There are 4 nested groupings, the coarsest first. Each group lies inside one group of the grouping before and may be the whole of it. The rows also spread widely along 11 directions, which tell nothing about the answers.
In the rows, zero is written as 128.
Some rows, each with its group in each grouping after it:
[137  89  84 125 124 164 127 148 103 140 170 122 123 110 125 146 153 146
 130 103 130 148] : Durep fupav tav j57
[177  90 228 107 157 160 118 110 154 141 103  69  78 185 141  73 119 113
 141 131 153 100] : Durep lisot ribe j80
[151  72 104 126 151 178 165 140 124 191 143 102 118 136 129 128 160 128
 170  93  87 140] : Vude luro maru j923
[105 151 133 141 200 166 168  95 136 143 109 151 111 141 125 175 135 138
 214 128 129 115] : Vude lema podi j417
[124 121 101 121 116 105 181 110 163 134  65 162 172 138 118 173 123 106
 113 159 100 120] : Durep vuke Zibu j558
[120 150 165 123 121 146  73 133 120 154  79 161 129 178  99 110  71 118
 135 198 143 161] : mes noz sufo j736
[111 125  97 113 114  98 164 127 156 195  70 141 157 216  93 122 106  59
 112 157  81 119] : Vude luro maru j22
[150  85 136  86 166 109 168 108 140 151 132 156 128 162 103 143 140 104
  95 105 106 120] : Vude lema pap j644
[ 86 124 140 127 142 131 176 121 130 153  80 134 134 141 114 123 118 130
 156 135 126  79] : Durep vuke Risu j666
[128  95  68 106 192 178 171 143 117 181 194 131  99 151 129 174 186 104
 138  84 107 164] : mes noz sufo j84
[149 132 132 126 102 127 113  73 170  83 152 128 136 144  83 134  97  87
 157 109 120 124] : mes mur Zumi j907
[115 109 143 140 100 156 142 115 145 143  79 104 134 124 128  96 124 131
 177 142 120 118] : Vude vuted Lofas j691
[108 134  94 134  96 173 106 125 118 102 115 146 131 114 121 129 109 149
 154 100 133 128] : Durep vuke lon j952
[114 115 118 128 131 194 131 130 121 124 126 113 103 122 138 106 137 148
 169  81 134 110] : Durep vuke Risu j85
[ 93 115 127 108 147 117 177  98 155 128 115 130 118 152 127 132 158 109
 128 114 137  94] : Vude lema Nomeb j107
[128 130 117 142 150 149 155 117 142 122 109 103 108 123 164 165 154 141
 163 136 152 102] : Durep vuke lon j877
[ 77  82 121 126  92 149 162 124 122 128 130 103 133  78 113  96 156 152
 155 119 139 104] : mes mur Zumi j183
[110 136 121  98 169  81 173  97 144 160 129 163 129 199  93 150 126  71
 106 121 114  92] : Vude Fodu roza j426
[171 131 114 104  97 106 152  97 170 107  85 142 154 144 109 140  95 104
 105 101  98 104] : mes noz gufef j329
[ 99  92 154 136 156 168 137 139 100 201 136 109 109 151 107 103 139 125
 190 163 124 139] : Vude vuted ret j778
[148 157 185 134 136 109  97  98 117 111 121 136 120 144  94 127  63 147
 163 146 157  83] : mes noz gufef j331
[114 115  82 148 168 132 181 162  76 221 132 113 126 144 122 157 140 138
 181 133 100 105] : Vude vuted Lofas j741
[ 73 139  86 145  45 154 101 129 123  91 111  98 131  99 127  89 125 144
 151 126 156 110] : mes mur Zumi j907
[134 105 111 122 107 170 147 112 123  94 107 171 150  62 112 143 115 182
 152  68 110 118] : Durep vuke lon j877
[ 91 127 145 115 199 156 175 127 145 190  74 123  95 197 149 132 158 100
 155 167 140 124] : Vude lema pap j644
[173  91 138 125 118 159  94 129 127 110 140 127 122 103 139 150 141 156
 119 155 153 170] : Durep fupav tav j57
[212 116 170  73 185 165 105 104 152 125  85 211 112 174 127 158 114 128
  83 129 119 185] : Vude lema podi j417
[119 174 106 135 157 119 148 102 139  96 113 151 116 151 141 181 122 128
 139 124 156  81] : Durep vuke Risu j85
[143  87 126 133 148 132 168 127 137 158 119 105 128 124 140 167 156 129
 146 160 125 124] : Durep vuke lon j952
[145 141 123 119 136 158 137  99 140 110  95 176 134 132 116 137 101 137
 151  87 112 125] : Vude vuted Lofas j741
[112 114 184  79 166 165 141  71 169  71 116 190 103 128 118 115 141 125
 110  96 166 136] : mes mur Zumi j907
[ 94 104 123 120  90  97 126 118 123 120 154 111 133 118 100 116 136 124
 115 142 149 102] : mes noz gufef j329
[ 71 151  59 119 150 107 187 118 118 170 137 158 138 189  88 149 122  78
 139  83  95  84] : Vude vuted ret j778
[119 141 137 132 134 131 152 109 136 135  61 158 144 130 123 152 109 148
 162 158 126 114] : Vude lema Nomeb j107
[ 94 113  88 150 134 123 190 130 120 177 137  81 132 143 111 144 135 109
 191 109 104  69] : Durep vuke lon j952
[179 131 156 109 167 162 163 106 155 135  85 128 109 147 140 132 109 132
 152  85 117 103] : mes noz sufo j736
[123 140 149 150 117 112 100 124 142 122 107  69  97 166 162 130 139 116
 132 202 188  96] : Durep vuke lon j877
[ 94 103 116 121 134 200 148 125 137 144 102 152 131 125 117 121 136 131
 170 111 108 150] : Durep vuke Risu j666
[ 38 102  98 121 120 205 142  95 171 121 173  99 106 145 108  94 179  73
 192  94 129 158] : mes noz gufef j331

New rows. What belongs after each?
[153 114 187 120 136 132 138  76 174 102  97 116 115 124 137 122 136 129
 148 141 146 107] : Vude Fodu roza j426
[135 121  96 131  86 117 106 115 113 103 148 151 151  90 108 155 126 153
 122 130 126 130] : Vude Fodu roza j426
[ 90 157  97 102 120 118 128 120 139 116 112 146 112 188 121 115 124  86
  85 117 155 105] : mes mur Zumi j907
[ 68 137  90 113 199 111 209 110 126 176 141 155 117 170 114 169 165  95
 142 108 121  88] : Vude Fodu roza j426
[ 76 133 132 119 150 161 144 157 101 190  80 130 106 173 124  90 120 124
 147 150 146 115] : mes mur Zumi j907
[102 137  66 111 149 116 179 127 115 121 119 166 124 114 155 180 172 148
  89 112 147 104] : Vude vuted ret j778
[ 84 156 107 132 112 128 131 114 149  90 102 106 109 151 159 139 150 119
 116 150 178  96] : Durep lisot ribe j80
[ 93 121 134 115 156 166 170 137 118 174  80 143 119 139 123 116 129 137
 158 138 131 119] : mes mur Zumi j183
[198 119 117 103 119 176 151 104 178 113  53 151 135 135 157 140 125 124
 118  97  95 151] : Vude vuted ret j778
[ 60 106 145 141 107 109 145 119 113 156 107 138 152 116  87 110 120 144
 162 176 137 100] : Vude luro maru j22
[132 103 128 119  85 122 142  96 154  89  98 119 144  95 123 119 137 147
 129 111 124  99] : Vude lema podi j417
[116 127 125 146  97 134 138 136 117 160  92  91 135 137 111 102 100 129
 175 147 124  94] : mes mur Zumi j907
[ 78  94 112 134 126 107 234  89 183 141 105  97 160 124 107 146 155  87
 174 121 102  80] : Durep fupav tav j57
[103 139  74 141  91 125 125 112 121 125 120 169 171 117  75 165  99 129
 166 135  91 136] : Vude lema podi j417
[126 132  70 142 114 169 127 131 139 138 122 118 131 152 133 152 131 105
 159 125 110 146] : Durep vuke Zibu j558
[153 147  90 139 132 154 109 124 148 170 115 134 130 204 112 153 104  79
 164 155  96 165] : Vude luro maru j22
[130 122 141 126 115 131 128 100 163 132 110 105 119 177 119 100 119  94
 144 120 124 102] : Vude luro maru j923
[135 175 174 125 170 115  72  80 130  98 156 170  95 201  96 138  82 108
 139 135 172 106] : Vude luro maru j923
[105 141  68 136 116 132 134 106 166 113 121 140 135 144 144 181 166 102
 129 166 138 155] : Vude luro maru j22
[ 80  96  54 105 162 199 138 146 126 157 165 154  98 151 152 149 213 103
 114 119 132 204] : Vude vuted Lofas j741
[195 138 195 152 135  80 122  87 161 105  93  86 115 140 153 157 115 140
 145 195 168  76] : Vude luro maru j923
[172 105 146 104 131 156 116 118 140 133 129 125 108 155 119 111 121 114
 121 120 130 140] : mes mur Zumi j183
[107  90 155 106 163 135 168 104 145 124 125 140 116 132 131 134 161 125
 119 126 149 110] : Durep vuke Zibu j558
[130 128 143 122 165 150 148  91 157  98 127 140 106 115 147 172 162 134
 148 159 168 139] : mes mur Zumi j183
[188 140 123 131 108 158  98 105 126  87 132 147 129 103 112 148  88 158
 155 101 129 133] : mes mur Zumi j183
[150 130  79 127 124 116 138 115 112 141 148 179 160 139  75 168  92 128
 139  85  82 119] : Vude luro maru j923
[110 131 109 165 146 191 112 132 126 162 146  86 102 157 130 146 136 111
 222 153 131 148] : Durep vuke lon j877
[ 98 149 142 130 163 139 113 134 122 157 120 110  87 191 139 128 138 101
 140 194 180 130] : mes mur Zumi j907
[135 135 110 145 121  83 212 121 135 175  41 107 166 131 118 155 103 138
 172 139  83  48] : Vude lema podi j417
[ 89  70 178 144 137 149 145  76 170 123 158 124 149 102  79 150 151 106
 204 191 133 169] : Durep fupav tav j57
[ 97 159  95 131 151 101 168 117 130 146 109 123 112 176 143 149 138 107
 131 128 143  75] : Vude vuted Lofas j691
[ 75 140 147 131 139 129 166  63 179  73 133 104 103 141 125 122 142 101
 173  85 163  53] : Durep vuke lon j877
[ 87 141 111 111 164 162 157 128 126 163 100 154 109 193 114 116 114  98
 145  86 121 101] : Durep vuke lon j877
[160 127  72  85 137 186 149 134 163 144  84 162 123 173 146 139 135  94
  91  75  92 170] : mes noz sufo j736
[155 112 121 103 123 128 124  86 152  93 127 212 159 117  91 169 114 133
 103 112 107 159] : Vude luro maru j923
[131 106 108 141 107 149 149 124 121 133 103 144 155  76 126 158 137 165
 159 152 113 143] : Vude vuted ret j778
[ 74 126 147 101 115 127 120 110 139 128 113 147 121 178  89  82 112  87
 113 139 149 118] : mes mur Zumi j907
[153 149 165 103 158 162 141  79 185  63  67 153 101 148 167 149 130 133
 115 111 164 113] : Durep lisot ribe j80
[ 87 128 112 112 179 121 204 107 134 179  93 196 155 159  88 172 124 101
 148 140  92 127] : Vude vuted ret j778
[146 117 166 121 159 146 140 119 140 140  92 107  90 152 165 115 149 145
 134 143 163 101] : Vude luro maru j22
[132 133  68 134 106 126 137 138 117 146 135 116 141 134 117 157 123 123
 140 126 112 122] : mes noz gufef j331
[144 128 119 103 146 139 138 124 132 147 100 179 133 156 110 154 114 115
 110 151 121 154] : mes mur Zumi j183
[ 29  79  42 141  75 111 160 161 104 208 150  92 164 141  81 122 169  90
 148 173  88 137] : Vude lema podi j417
[177 138  88 152 128 204 147 120 165 141  61 110 133 128 160 168 126 134
 210 125  86 159] : Vude lema pap j644
[147 161 184 136 182  82 170  60 175  85 103 125 116 156 132 193 114 116
 154 159 166  59] : Durep lisot ribe j80
[ 85  89 161 136 138 147 113 133 100 132 154  99  97 109 137 117 163 158
 148 169 186 117] : Durep vuke lon j952
[140 110 158 116 200 150 179 101 166 149 122  92  76 171 174 144 188 101
 147 140 155 112] : Vude vuted ret j778
[107 124 100 135  91 155 156 116 142 118  73 140 155 106 118 132 109 140
 162 108 108 107] : Durep vuke lon j952
[ 65 116  97 142 137 152 147 146 106 159 126 115 118 135 137 136 160 133
 154 158 150 120] : Durep vuke Zibu j558
[116  93 124 130 156 140 165 127 133 170 137  93 106 147 143 132 178 110
 152 143 130 124] : Vude vuted Lofas j741
[124  77  91 134 129 169 133 142 109 161 168 110 120 110 130 139 175 136
 156 131 117 165] : Vude vuted Lofas j741
[154 136 113 124 119 122 130 114 135 116 123 122 124 143 121 141 113 118
 131 120 134 106] : mes mur Zumi j907
[ 75 145  91  94 118 112 169  89 182  97  71 185 143 167 130 138 148  79
  76 121 130 122] : Vude vuted Lofas j741
[178 145 145 129 124  92 141 101 146 107  91 130 140 122 127 167  95 142
 125 144 135  88] : mes noz sufo j736
[159 152  98 147 132 134 127 104 147 120 122 125 124 150 135 169 119 122
 161 125 122 115] : Vude luro maru j923
[ 84 108 135  84 164  93 172 108 123 127 150 168 120 138 105 140 153 124
  79 114 156  94] : mes noz gufef j331
[ 95 120  91 128  90 107 192 118 164 124  71 102 153 126 139 131 144 113
 121 124 127  79] : Durep fupav tav j57
